The first 5 rows are patterns. Each new row is the sum of 2 different patterns, raised or lowered, with some noise. Before adding, each is slid sideways (what falls off one end comes back at the other) and multiplied by a number that may be negative. Names go in the order of the patterns.
Some rows, each with the names of its patterns after it:
.11	-.14	-.06	-.08	-.08	-.02	.05	-.28	-.11	-.04	-.09	-.17	.17	-.15	.04	-.02	-.13	-.07	.11	-.03	-.01	.12	-.09	-.05	.13	-.12	.01	.05	-.18	-.14	-.13	-.28	.02	.00	-.06	.14	-.02	.03	.04	.04	.07	.00 | Z35
.06	-.02	-.05	-.25	-.07	.00	.12	-.02	-.16	-.03	-.06	.04	.00	.16	.22	-.05	-.06	.06	-.09	-.07	-.10	.00	.03	.03	.12	-.14	.03	.10	.14	.05	-.05	.12	-.02	-.21	.07	-.02	-.08	.10	.13	-.02	.08	-.06 | Z894
.12	-.11	-.17	-.03	-.19	.11	-.04	-.11	.04	-.11	-.07	-.04	-.02	-.07	-.04	.02	-.07	.01	-.01	-.13	.00	.06	.03	.05	.12	-.10	.16	-.08	-.03	.15	.02	.07	-.09	-.03	.18	.28	-.21	-.16	.03	-.19	.12	.06 | Z6
-.04	.14	-.11	-.11	.17	.00	.07	.09	.06	-.02	-.14	-.02	-.23	-.07	-.09	-.05	-.14	.00	-.12	.06	-.10	.09	-.03	.00	.09	-.01	.03	.01	.04	.08	-.05	-.13	.02	-.06	-.12	.06	-.01	.07	.00	.03	-.05	.10 | Z119
.06	.11	-.03	.07	-.08	.05	-.02	.13	-.08	.03	.08	.12	.08	.01	.00	.12	-.25	-.16	-.24	-.02	.12	-.06	-.09	-.10	.04	-.05	-.18	-.09	.06	-.02	.03	-.18	-.11	.02	.14	.11	.10	.03	-.13	.05	.00	.02 | Z76

New rows. What belongs after each?
.30	.07	.14	.09	.21	.11	.21	.08	-.16	.19	.00	.08	.13	.17	-.22	-.16	.03	-.23	-.15	.17	-.11	-.02	.08	-.16	.07	.09	.15	.04	.20	.08	.04	.23	-.01	.15	.21	-.14	-.18	-.03	-.25	-.01	.13	.02 | Z35 Z119
-.09	-.15	-.07	-.09	.06	-.13	.17	.04	-.12	-.01	.00	-.09	-.20	-.17	.07	.16	-.20	-.09	-.17	-.19	.09	.08	.05	-.19	-.09	-.12	-.38	.07	-.13	-.22	.04	-.05	-.13	-.05	-.13	-.07	-.12	-.09	-.33	-.11	-.10	-.07 | Z894 Z6
.33	.24	.30	.37	.13	.24	.19	-.01	.14	.07	.02	.18	-.03	.20	.08	.15	.19	.16	.28	.20	-.03	.17	.39	.28	.20	.43	-.08	.23	.02	.23	.37	.22	.19	.09	.20	.14	.18	.27	.09	.26	.16	.15 | Z35 Z6
-.06	.15	.06	-.05	.04	-.02	.01	.00	.11	-.10	.11	-.07	.04	.14	-.04	.10	.04	.10	-.08	.22	.12	.05	.38	.13	.20	.02	.15	.24	.42	-.18	.01	.01	-.09	.16	.04	.19	-.06	-.10	.00	-.17	.20	.14 | Z6 Z119
-.10	-.12	-.18	.10	-.09	.05	.09	.09	.03	.22	-.12	.01	-.10	-.11	-.16	-.09	-.14	-.19	-.15	-.12	-.18	-.03	-.13	.01	.07	-.11	-.08	.20	-.07	-.06	-.10	.03	-.24	.05	-.23	-.06	-.12	.05	-.09	-.23	-.09	-.25 | Z35 Z119
.12	-.09	.29	.19	.36	.13	-.12	-.04	.30	.29	.06	.27	.17	.13	-.02	.18	.18	.27	.31	.02	.03	.10	.00	.15	.26	.09	.12	.14	.08	-.01	.16	.03	.17	.14	.12	-.04	.15	.05	-.04	.06	-.06	.15 | Z6 Z76
.10	.32	-.02	.27	.12	.06	.10	.02	.00	.11	-.03	-.01	.29	.14	.09	.25	.06	.09	.16	.40	.23	.11	.33	-.04	.11	.14	.10	.25	.21	.26	.04	.21	.25	.23	.24	.07	.23	.22	-.05	.15	.08	.02 | Z894 Z6
-.21	-.07	.07	.04	-.10	-.16	-.08	-.18	.07	-.18	.14	.13	-.19	-.07	-.05	-.01	-.05	-.25	-.27	.15	.11	.01	.03	-.11	-.02	-.04	.09	.08	.06	.11	-.27	.05	.03	-.12	.12	.10	-.02	.04	-.01	.03	-.06	-.01 | Z894 Z6
-.14	-.21	-.27	-.10	.00	.11	-.42	-.32	-.08	-.13	.06	.01	-.01	-.30	-.19	-.14	-.25	.01	-.06	-.22	-.03	-.27	-.11	-.17	-.03	-.23	-.13	-.05	-.06	-.04	-.12	-.21	-.01	-.29	-.24	-.30	-.05	-.09	-.05	-.26	-.23	.02 | Z6 Z76
.20	.06	.12	.32	.26	.19	.32	.43	.02	.24	.17	.10	.20	.14	.09	.20	.19	.16	.11	.21	.13	.33	.18	.10	.36	.25	.11	.41	.13	.09	.26	.15	.15	.19	.10	.17	.10	.11	-.08	.21	.19	.28 | Z35 Z894
-.05	-.07	-.03	-.11	-.05	-.09	-.25	-.33	-.19	-.02	-.15	-.13	-.22	-.24	-.10	-.10	-.11	-.16	.14	-.06	.00	-.18	-.06	-.08	.11	-.05	.07	-.14	-.17	-.06	-.16	-.07	-.08	-.03	-.14	-.11	-.11	.06	-.13	.06	-.06	-.12 | Z119 Z76
-.22	-.02	-.41	-.19	-.38	-.07	-.04	-.16	-.11	-.20	-.06	-.14	-.22	-.13	-.10	-.22	-.08	-.31	-.29	-.06	-.02	.02	-.04	-.07	-.26	.00	-.15	.01	-.15	-.11	-.01	-.06	-.12	-.01	-.09	-.04	-.27	-.11	-.24	-.08	-.13	-.15 | Z119 Z76
.22	.12	.21	.20	.05	.07	.18	-.05	.06	-.06	-.06	.01	.23	.19	.07	.13	.09	.08	.12	.21	.27	.23	.22	.17	.15	.13	.24	.16	.03	-.01	.19	-.02	.02	.27	-.07	.19	.08	.03	.04	.15	.16	.25 | Z35 Z119
-.17	-.01	-.12	-.09	-.08	.09	-.28	.05	-.01	-.27	-.01	-.09	-.05	.05	-.24	-.36	.27	.20	.01	.32	-.18	-.11	-.14	-.05	.11	-.04	.10	-.19	-.05	.04	-.17	.14	.04	.04	.02	.04	-.04	.12	.09	-.03	.01	.19 | Z35 Z6
-.21	-.15	-.14	-.02	-.21	-.49	.06	-.05	-.21	-.01	-.21	-.07	-.21	.13	.07	-.03	.08	-.13	-.08	.05	-.19	.05	-.12	-.06	-.10	-.14	-.09	-.17	-.07	-.17	-.17	.03	-.04	-.20	-.10	-.08	-.28	-.02	-.30	-.04	-.12	-.21 | Z6 Z119
-.12	.11	.04	.19	-.04	-.21	-.02	-.04	.13	.06	-.14	.01	.00	.12	.13	.13	.04	-.06	.13	.01	.08	.10	.05	.05	.17	.03	.15	.15	.09	.13	.04	.10	.27	.14	.14	-.01	.13	.02	.17	-.27	-.07	.19 | Z6 Z76
.15	-.04	-.17	.10	-.11	.14	-.06	-.02	.18	.09	.07	.13	.07	-.12	.04	.12	.02	.03	.13	-.05	.16	.01	-.19	-.02	.08	.16	.22	.12	.05	.11	-.03	-.08	.10	.21	-.11	.10	.05	.08	.03	.08	-.21	-.15 | Z35 Z894
.20	.25	.06	-.01	.34	.16	.21	.15	.27	.04	.42	.13	.14	.12	.19	.18	.16	.18	.00	.18	.03	-.14	.24	.15	.05	.33	.28	.29	.34	.08	.08	.07	.12	.11	.02	-.02	.05	.11	.02	.05	.39	.11 | Z35 Z894
.23	.28	-.10	.05	.13	.05	.33	.14	.15	.12	.12	.05	.12	.12	.15	.07	.24	.00	.12	.06	.00	-.11	.15	-.05	.19	.04	.18	.24	.25	.21	.04	-.02	-.08	.37	.22	.13	.44	.07	.01	.01	.18	.41 | Z6 Z76
-.28	.07	-.03	-.13	.00	.01	.01	.04	-.24	-.18	.08	.19	-.13	.12	-.06	.03	-.05	.04	.08	.10	-.14	-.26	-.23	.02	.04	-.02	-.07	-.09	.02	-.03	-.18	-.14	.07	-.07	.02	-.11	-.14	-.07	.07	.03	-.04	.06 | Z6 Z76
.06	-.03	-.03	-.16	.26	.34	-.07	.15	-.07	-.18	-.10	.06	.10	-.02	.10	-.13	-.05	.20	.00	.14	.10	.04	-.03	.27	.11	.00	.12	.10	-.14	.21	-.05	-.06	.07	.00	-.21	.10	-.14	-.03	.09	-.11	-.13	.01 | Z35 Z6
.02	.20	.16	.03	.16	.08	-.02	.28	.11	-.07	.00	.02	-.02	.16	.01	.23	.35	.31	.07	.12	.28	.29	.42	.03	.13	.32	.07	.05	.09	.04	.23	.14	.07	-.13	.09	.05	.11	.29	.08	.06	.31	.13 | Z35 Z76
-.06	-.04	-.10	.16	-.09	-.05	-.21	-.03	-.03	-.02	-.10	.15	-.03	.08	.09	-.11	-.14	.08	-.32	-.13	-.30	-.04	.10	.09	-.07	-.12	-.10	-.06	-.09	-.11	.06	-.09	.00	-.32	-.31	.00	.12	.01	.11	.03	-.10	.01 | Z894 Z76
.07	.20	.06	.12	.15	-.09	.05	.00	.02	.03	.04	-.07	.14	.04	.09	.07	.15	.00	.05	.07	-.04	.08	.08	.11	-.04	.26	.12	-.10	.18	-.07	.02	.07	-.02	.12	.02	.10	.16	.16	.11	.32	.08	.22 | Z35 Z119
.11	.17	.33	-.01	-.06	.16	.07	.03	.24	.36	.14	.36	.14	.25	.16	.18	-.09	.16	.10	.32	.05	.00	.12	.02	.20	.12	.28	.33	.03	.12	.28	.04	.13	.13	.11	.18	.12	.26	-.01	.20	.17	.29 | Z894 Z119
.34	.12	.04	.06	.18	.19	.12	.24	.32	.12	.11	.15	.26	.22	.23	.18	.12	.24	.34	.11	.17	.29	.42	.29	.08	.29	.13	.09	.32	.14	-.01	.19	.23	.14	.33	.08	.23	.13	.07	-.13	.12	.12 | Z894 Z76
.01	-.23	-.40	-.09	-.09	-.24	-.01	-.15	-.24	-.24	-.07	-.03	-.20	.03	-.29	-.05	-.10	-.15	-.15	-.04	-.14	-.20	-.18	-.17	-.16	-.09	-.23	.04	.07	.02	-.18	-.25	-.14	-.19	.00	-.30	-.05	.00	-.21	-.21	-.19	-.10 | Z6 Z76
-.05	-.22	-.04	.00	-.24	-.14	-.14	-.22	-.16	-.01	-.03	-.17	.02	-.12	-.17	-.02	-.14	-.08	-.01	-.29	-.06	-.25	-.05	-.11	-.34	-.34	.00	-.03	-.18	-.06	-.19	-.07	-.24	-.01	.09	-.15	.01	-.28	-.08	-.07	-.13	-.13 | Z6 Z119
.11	-.08	-.16	.02	-.09	-.07	-.07	.05	.04	-.01	-.21	.05	-.09	-.21	-.14	-.10	.04	.00	-.07	-.37	.14	.15	.03	.14	-.17	.02	-.14	-.13	.12	-.04	.03	-.04	.09	.02	-.01	-.02	.06	-.03	-.07	-.20	-.07	-.07 | Z894 Z6
-.14	-.19	-.17	-.03	-.26	-.25	-.04	.10	-.26	.16	-.09	-.08	-.16	-.13	-.16	.15	-.10	-.02	.14	.12	-.01	.10	-.25	.02	.18	-.18	-.11	-.20	-.30	-.16	-.22	-.04	.18	-.10	.09	.09	.11	.04	-.05	.05	-.28	.04 | Z35 Z894
.12	.04	-.05	-.18	-.01	-.14	-.19	-.14	-.10	-.06	-.09	-.05	-.14	.03	-.02	.07	.04	-.15	.00	-.15	-.23	-.05	-.08	-.20	.03	-.08	-.03	.05	-.25	-.04	-.16	-.17	-.30	-.12	.01	.02	.04	-.16	-.06	-.10	.04	-.10 | Z894 Z119
.13	.13	.16	.38	.59	-.13	-.06	.16	-.20	.23	.13	.18	-.05	-.12	.06	-.17	.31	.10	.05	.19	-.01	.00	.27	.15	.06	.12	.24	-.11	.22	.06	-.02	.19	.23	.05	.15	.23	-.09	.33	.05	-.03	.34	.10 | Z35 Z6
.14	-.08	.03	.14	.25	.10	.01	-.07	.10	.12	-.08	.09	-.09	-.11	-.10	-.21	.12	.06	-.03	.05	.17	.06	.13	-.12	-.12	.05	.14	.04	.00	-.07	-.06	-.08	-.13	-.18	.16	-.14	-.02	-.04	-.09	-.23	.07	-.16 | Z894 Z119
-.12	-.17	-.14	.12	-.27	-.20	.05	-.21	-.18	-.05	-.16	-.12	-.28	-.13	-.26	.02	-.15	-.17	-.32	-.12	-.10	-.07	-.16	-.11	-.15	-.26	-.25	-.11	-.07	-.17	-.04	-.03	-.10	-.22	-.15	-.20	-.30	.02	-.15	-.16	-.24	-.17 | Z894 Z119
-.04	-.05	.32	.18	.34	.45	.28	.13	-.02	.29	.36	.26	.27	.12	.37	.32	.08	.26	.20	.34	.27	.21	.08	.06	.15	.14	.28	.22	.16	.11	.09	.03	.10	.18	.10	.18	.21	-.05	.20	.09	.18	.08 | Z6 Z76
-.03	-.29	.12	-.01	-.02	.21	.01	.08	.07	.09	.15	-.01	.00	-.08	-.05	-.14	.00	.00	.11	-.19	-.05	-.04	.03	-.14	.27	-.17	-.02	.15	-.08	.04	.18	.05	-.02	.00	-.05	-.19	.08	-.14	-.01	-.05	-.12	-.18 | Z35 Z119
.12	-.05	.22	.09	.26	.05	.15	.14	.31	.14	.26	.01	.10	.11	.01	.01	.19	.26	.07	-.08	.03	-.07	.03	-.10	.01	.02	.10	.02	.05	-.08	.22	.19	.20	.27	.12	.06	.16	.14	.20	.10	.07	.12 | Z119 Z76
.27	.11	.31	.05	-.13	.20	.16	.24	.04	.15	.21	.24	-.01	.21	-.03	.15	.32	.08	.03	.06	.05	.04	.10	.02	-.10	.03	-.04	-.06	-.01	.02	.07	.08	.03	.04	.13	.07	.09	-.04	.03	.10	.11	.04 | Z119 Z76
.25	.19	.13	.10	.26	-.15	.12	-.02	.20	.34	.12	.04	.29	.29	.15	.06	.21	.08	.26	.15	.00	.16	.22	.20	.28	.26	.09	.10	.25	.04	.27	.20	.23	.28	.34	.19	.45	.12	.28	.14	.05	.25 | Z35 Z76
.05	.10	-.12	.12	.01	.06	.08	.18	.01	.34	.13	-.13	.10	-.13	-.01	-.02	.04	.16	.02	.25	.03	.23	.14	.24	.11	.18	-.04	.34	.05	.12	.11	.09	-.06	.13	.01	.01	.07	.15	.08	.05	.11	.07 | Z35 Z119
-.04	.00	.24	-.02	-.03	.20	.04	.05	.24	-.01	-.07	-.05	.24	.22	.01	.17	-.11	.18	.18	-.03	.00	-.01	-.03	.01	.16	.02	.00	.06	-.04	-.06	.13	-.04	.02	-.05	.00	-.17	.16	-.14	.03	-.06	-.16	.00 | Z6 Z76
-.10	.01	-.08	-.01	-.15	-.29	-.02	-.17	-.18	-.13	-.11	-.28	-.03	-.36	-.05	-.17	-.15	-.26	-.19	-.02	-.02	-.22	-.37	-.01	.06	-.43	-.18	-.48	-.21	-.13	-.16	-.12	-.24	.00	-.29	-.30	-.17	-.15	-.11	-.09	-.32	-.24 | Z6 Z76
.14	.08	.29	.38	-.02	.19	.22	-.05	.13	.20	-.04	.31	.08	.13	.34	.48	.32	.43	.03	.16	.32	.03	.21	.07	.10	-.02	-.08	.18	.09	.23	.26	.28	.30	.18	.08	.40	.16	.30	.21	.25	-.13	.26 | Z35 Z894
.15	.08	.26	.02	.25	.01	.17	.16	.21	.08	.14	.20	.28	.15	.04	.14	.18	-.18	.02	-.10	.15	.23	.10	.00	.10	.12	.17	-.12	-.03	.30	.10	.21	.02	.06	.11	.15	.21	.03	.10	-.06	.12	.02 | Z119 Z76
.07	.08	-.11	.02	-.10	-.02	-.17	-.11	-.22	.15	.01	-.14	-.13	-.31	-.03	-.15	-.31	-.20	-.07	-.10	-.15	-.15	-.15	.01	.11	.04	-.03	.20	-.11	-.01	-.01	.08	-.17	.18	-.13	.00	-.05	.03	-.20	.06	-.15	-.16 | Z35 Z76
-.02	.22	-.03	.02	-.14	-.11	.00	.12	-.16	.13	-.09	.06	-.06	-.17	-.07	-.19	.06	-.12	-.22	-.12	.03	-.04	-.09	.07	.08	-.10	-.10	.02	-.17	-.12	-.15	-.09	-.11	.00	.07	-.18	.17	-.06	-.14	-.22	-.02	.23 | Z894 Z119
.16	.01	.08	.04	.17	-.07	.03	.14	.19	.04	.25	.12	.25	.02	.12	-.05	-.03	.19	-.03	-.03	-.09	.00	.08	-.12	.12	.37	-.03	.14	.24	-.09	-.05	.03	-.02	.09	.04	.01	.14	.19	.20	.14	-.19	.09 | Z894 Z119
-.12	-.22	-.02	.16	-.05	-.12	-.05	.01	-.05	-.09	-.11	-.01	-.07	-.04	-.32	-.03	-.16	.20	.12	-.07	.00	-.23	.12	.01	-.17	-.22	.28	.10	.02	.08	-.08	-.10	.00	.00	.17	.09	.29	-.05	.03	.08	.07	-.17 | Z6 Z76
-.15	-.05	-.17	-.10	-.15	-.12	-.14	-.13	.03	-.03	-.29	-.48	.06	-.12	-.17	.01	-.25	-.27	-.22	-.10	.08	-.15	.12	-.23	-.07	.05	-.15	.01	-.04	-.05	-.02	-.07	-.17	-.09	-.08	-.20	-.06	.00	-.06	-.16	-.12	-.19 | Z6 Z119
-.21	-.20	.01	-.30	-.07	-.07	-.16	-.11	.07	-.19	.02	-.07	-.18	-.02	.00	-.12	-.17	-.09	-.09	.02	-.33	-.40	-.06	-.23	-.05	.04	-.02	-.14	-.18	-.10	-.17	-.01	-.06	-.27	-.11	-.23	-.19	-.14	-.08	-.32	-.21	-.11 | Z35 Z6
.07	.11	-.02	-.09	-.30	.16	.10	.00	.10	-.03	-.07	.03	.06	.25	.06	.19	.05	.09	.17	.05	.18	.18	.06	-.02	.13	.05	-.04	.17	.05	.12	.15	.09	-.01	.13	.01	.08	.05	-.13	.27	.09	.01	.12 | Z6 Z119
.26	.23	.08	.36	.19	.30	.25	.14	.13	.09	.03	.12	.10	.05	.02	.11	.23	.03	.28	.26	.14	.20	.08	.08	.31	.25	.07	.23	.13	.09	.31	-.06	.13	.16	.11	-.01	.16	.25	.06	.37	.22	.11 | Z35 Z119
.13	.21	-.08	.05	.14	.08	-.02	.10	-.20	.12	.11	-.02	-.20	.08	-.13	.05	.15	-.09	.00	.12	-.02	-.05	.16	-.07	.10	.11	-.01	-.05	.17	-.11	-.11	-.14	-.23	.07	.05	-.10	.38	.17	.28	.10	-.04	.16 | Z35 Z76
-.20	-.07	-.24	-.22	-.07	-.35	-.17	-.30	-.24	-.12	-.11	-.07	-.01	-.09	-.07	-.03	.00	-.09	-.22	-.01	-.27	-.25	-.10	-.17	-.05	-.06	-.30	-.24	-.05	-.19	-.12	-.06	-.31	.07	-.13	-.14	-.09	.03	-.13	-.25	-.01	-.37 | Z35 Z119
-.23	-.19	-.14	-.04	.11	-.04	-.06	-.05	.03	.01	-.28	-.13	-.02	-.08	.00	-.15	-.30	-.07	.08	.01	-.05	.13	-.24	.06	-.03	-.10	.00	.17	-.05	.04	.00	-.03	-.07	.19	-.16	.02	.09	-.03	-.05	-.10	-.20	.12 | Z35 Z76
-.17	-.11	-.31	-.28	-.02	-.22	-.13	-.06	-.16	-.17	-.29	-.27	-.37	-.17	-.21	-.17	-.17	-.23	-.13	-.17	-.27	.05	-.17	-.11	-.15	-.19	.00	.07	-.29	-.20	-.18	-.41	-.06	-.17	-.17	-.19	-.30	-.12	-.31	-.04	-.24	-.14 | Z6 Z119
.03	.16	.26	.08	.24	.13	.30	.14	.09	.06	.02	.27	.14	.00	.23	.24	.36	.08	.10	.37	.19	.25	.20	.12	.21	.24	.07	.22	.11	.32	.29	.34	.11	.10	.01	.16	.38	.15	.21	.12	.14	-.03 | Z894 Z76
.00	.12	.11	.08	-.05	.25	.09	-.05	.18	.15	-.24	.05	-.08	.04	.04	.08	.03	-.03	.03	-.06	.01	-.04	-.11	.06	.02	-.09	.18	.17	.28	.32	-.03	-.09	.07	-.04	.04	.01	-.08	-.03	-.17	-.15	-.08	.17 | Z35 Z894
-.15	-.08	-.09	-.23	.00	-.16	-.25	.04	-.25	.04	-.12	-.32	.05	.07	-.40	-.33	-.08	-.16	.01	.16	.05	-.15	-.23	-.02	-.30	.09	-.23	-.13	-.19	-.19	-.18	-.26	-.14	-.22	-.17	-.15	-.29	-.07	-.02	-.26	-.05	.05 | Z6 Z119
-.05	.01	-.12	-.04	-.19	-.10	-.06	-.12	.01	.05	-.03	.13	-.05	.05	.20	.11	.11	.07	.18	-.11	.15	.05	-.02	.00	.08	-.12	-.08	.05	-.09	.12	.05	-.06	.05	.09	-.05	.25	.03	.02	.36	-.01	.06	.12 | Z35 Z119
-.27	.07	.02	-.08	.07	.23	-.12	-.15	.03	-.33	-.21	-.09	-.14	-.10	-.08	-.12	.08	.12	.12	-.04	-.15	.08	.12	.03	.04	-.03	.06	-.23	-.35	.03	-.04	-.20	.11	.02	.13	-.02	-.02	-.09	-.06	.07	.08	-.21 | Z894 Z119
.14	.03	-.03	.18	.05	.13	.02	.04	.06	-.13	-.01	.01	-.12	-.20	.02	.04	-.01	.04	.21	-.09	.13	.05	.08	-.18	-.08	.12	.06	.04	.12	.12	.19	-.07	.00	-.29	-.03	.06	-.01	-.06	-.03	-.11	-.04	-.25 | Z894 Z119
.12	.18	.05	.38	.07	.14	.27	.14	.14	.10	.06	.37	.35	.02	-.07	.24	-.02	.21	.12	.20	.07	.02	.05	.21	.37	.30	.09	.11	.11	.17	.21	.11	.13	.27	.24	.05	.18	.13	.17	.24	.20	.08 | Z6 Z76
